The groups are shells around one centre, one inside the other: the same stretched ball of 2 dimensions in 9 sizes.
Known rows, each followed by its group:
[ 0.22 -4.71 -1.97  3.01 -0.06  0.25] -> Z412
[-0.18 -2.67 -0.81  4.50 -0.75 -0.56] -> Z502
[-0.18 -2.31 -0.69  4.62 -0.84 -0.74] -> Z412
[ 1.19 -0.41 -1.96  2.34 -0.97 -2.56] -> Z752
[ 0.17 -1.33 -0.87  4.21 -1.01 -1.45] -> Z182
[ 0.92 -1.28 -1.88  2.63 -0.82 -1.94] -> Z502
[ 1.26  0.35 -1.83  2.45 -1.17 -2.99] -> Z904
[ 0.97 -1.27 -1.93  2.54 -0.81 -1.98] -> Z23
[ 0.16 -0.73 -0.68  4.39 -1.18 -1.75] -> Z532
[ 1.05  1.10 -1.32  3.13 -1.45 -3.24] -> Z182
[ 1.29 -0.01 -1.96  2.27 -1.06 -2.83] -> Z532
[ 0.07 -1.77 -0.87  4.25 -0.92 -1.17] -> Z413
[ 0.89 -1.55 -1.91  2.60 -0.75 -1.79] -> Z298
[-0.73 -7.05 -1.40  4.24  0.33  2.05] -> Z23
[ 1.28  0.13 -1.93  2.32 -1.10 -2.90] -> Z752
[-0.76 -5.89 -0.99  4.69 -0.01  1.47] -> Z298
[ 0.60 -2.69 -1.85  2.87 -0.52 -1.01] -> Z413
[-0.36 -3.15 -0.73  4.69 -0.65 -0.20] -> Z904

New rows. What belongs after each?
[-0.78 -5.02 -0.71  5.00 -0.26  1.03] -> Z532
[-0.05 -1.77 -0.70  4.52 -0.96 -1.08] -> Z412
[ 0.98  1.89 -0.99  3.53 -1.68 -3.60] -> Z532
[-0.60 -7.16 -1.61  3.94  0.39  2.02] -> Z412
[-0.84 -7.23 -1.30  4.44  0.34  2.21] -> Z904
[ 0.19 -5.00 -2.01  2.98  0.02  0.42] -> Z532
[ 1.46  1.97 -1.61  2.54 -1.57 -3.96] -> Z752
[ 0.62 -3.19 -2.05  2.64 -0.37 -0.79] -> Z752
[-0.81 -6.99 -1.27  4.44  0.29  2.06] -> Z23
[ 0.28 -4.56 -2.01  2.91 -0.08  0.13] -> Z752
[ 0.91  1.41 -1.04  3.50 -1.57 -3.33] -> Z904
[ 1.23  0.09 -1.90  2.37 -1.10 -2.86] -> Z412
[ 0.73 -2.01 -1.84  2.79 -0.67 -1.47] -> Z413
[-0.47 -3.73 -0.74  4.77 -0.52  0.17] -> Z904
[ 0.06 -4.75 -1.77  3.32 -0.10  0.36] -> Z413
[-0.07 -1.92 -0.73  4.51 -0.92 -1.01] -> Z904
[ 0.23 -4.67 -1.97  3.00 -0.07  0.23] -> Z412
[ 1.21  0.00 -1.87  2.44 -1.09 -2.79] -> Z904
[ 0.45 -3.57 -1.92  2.89 -0.31 -0.48] -> Z298
[-0.49 -3.85 -0.74  4.78 -0.50  0.24] -> Z904
[-0.92 -6.57 -0.98  4.82  0.13  1.92] -> Z412
[ 0.60  0.04 -1.03  3.74 -1.28 -2.43] -> Z413
[-0.43 -6.10 -1.49  3.96  0.15  1.38] -> Z413
[-0.39 -3.62 -0.79  4.65 -0.53  0.08] -> Z298
[ 1.15  1.85 -1.22  3.16 -1.63 -3.70] -> Z904
[ 1.20  1.73 -1.32  3.02 -1.57 -3.65] -> Z23
[ 1.34  0.54 -1.88  2.34 -1.20 -3.14] -> Z752
[-0.63 -5.94 -1.17  4.41  0.04  1.42] -> Z413
[-0.35 -5.94 -1.56  3.82  0.12  1.24] -> Z413
[ 1.07 -0.87 -1.94  2.45 -0.89 -2.26] -> Z904
[ 0.75  0.86 -0.97  3.69 -1.45 -2.93] -> Z23
[ 0.57  0.14 -0.96  3.85 -1.31 -2.45] -> Z502
[ 0.35 -0.39 -0.83  4.11 -1.23 -2.06] -> Z23
[ 1.11  2.19 -1.07  3.34 -1.72 -3.84] -> Z532
[-0.56 -4.24 -0.76  4.80 -0.40  0.49] -> Z904
[-0.62 -6.08 -1.24  4.36  0.08  1.48] -> Z413
[ 1.21 -0.19 -1.92  2.39 -1.04 -2.69] -> Z412
[-0.30 -3.14 -0.79  4.60 -0.65 -0.23] -> Z298
[ 0.68  0.85 -0.89  3.84 -1.47 -2.88] -> Z412
[ 1.31  2.16 -1.33  2.93 -1.65 -3.94] -> Z412
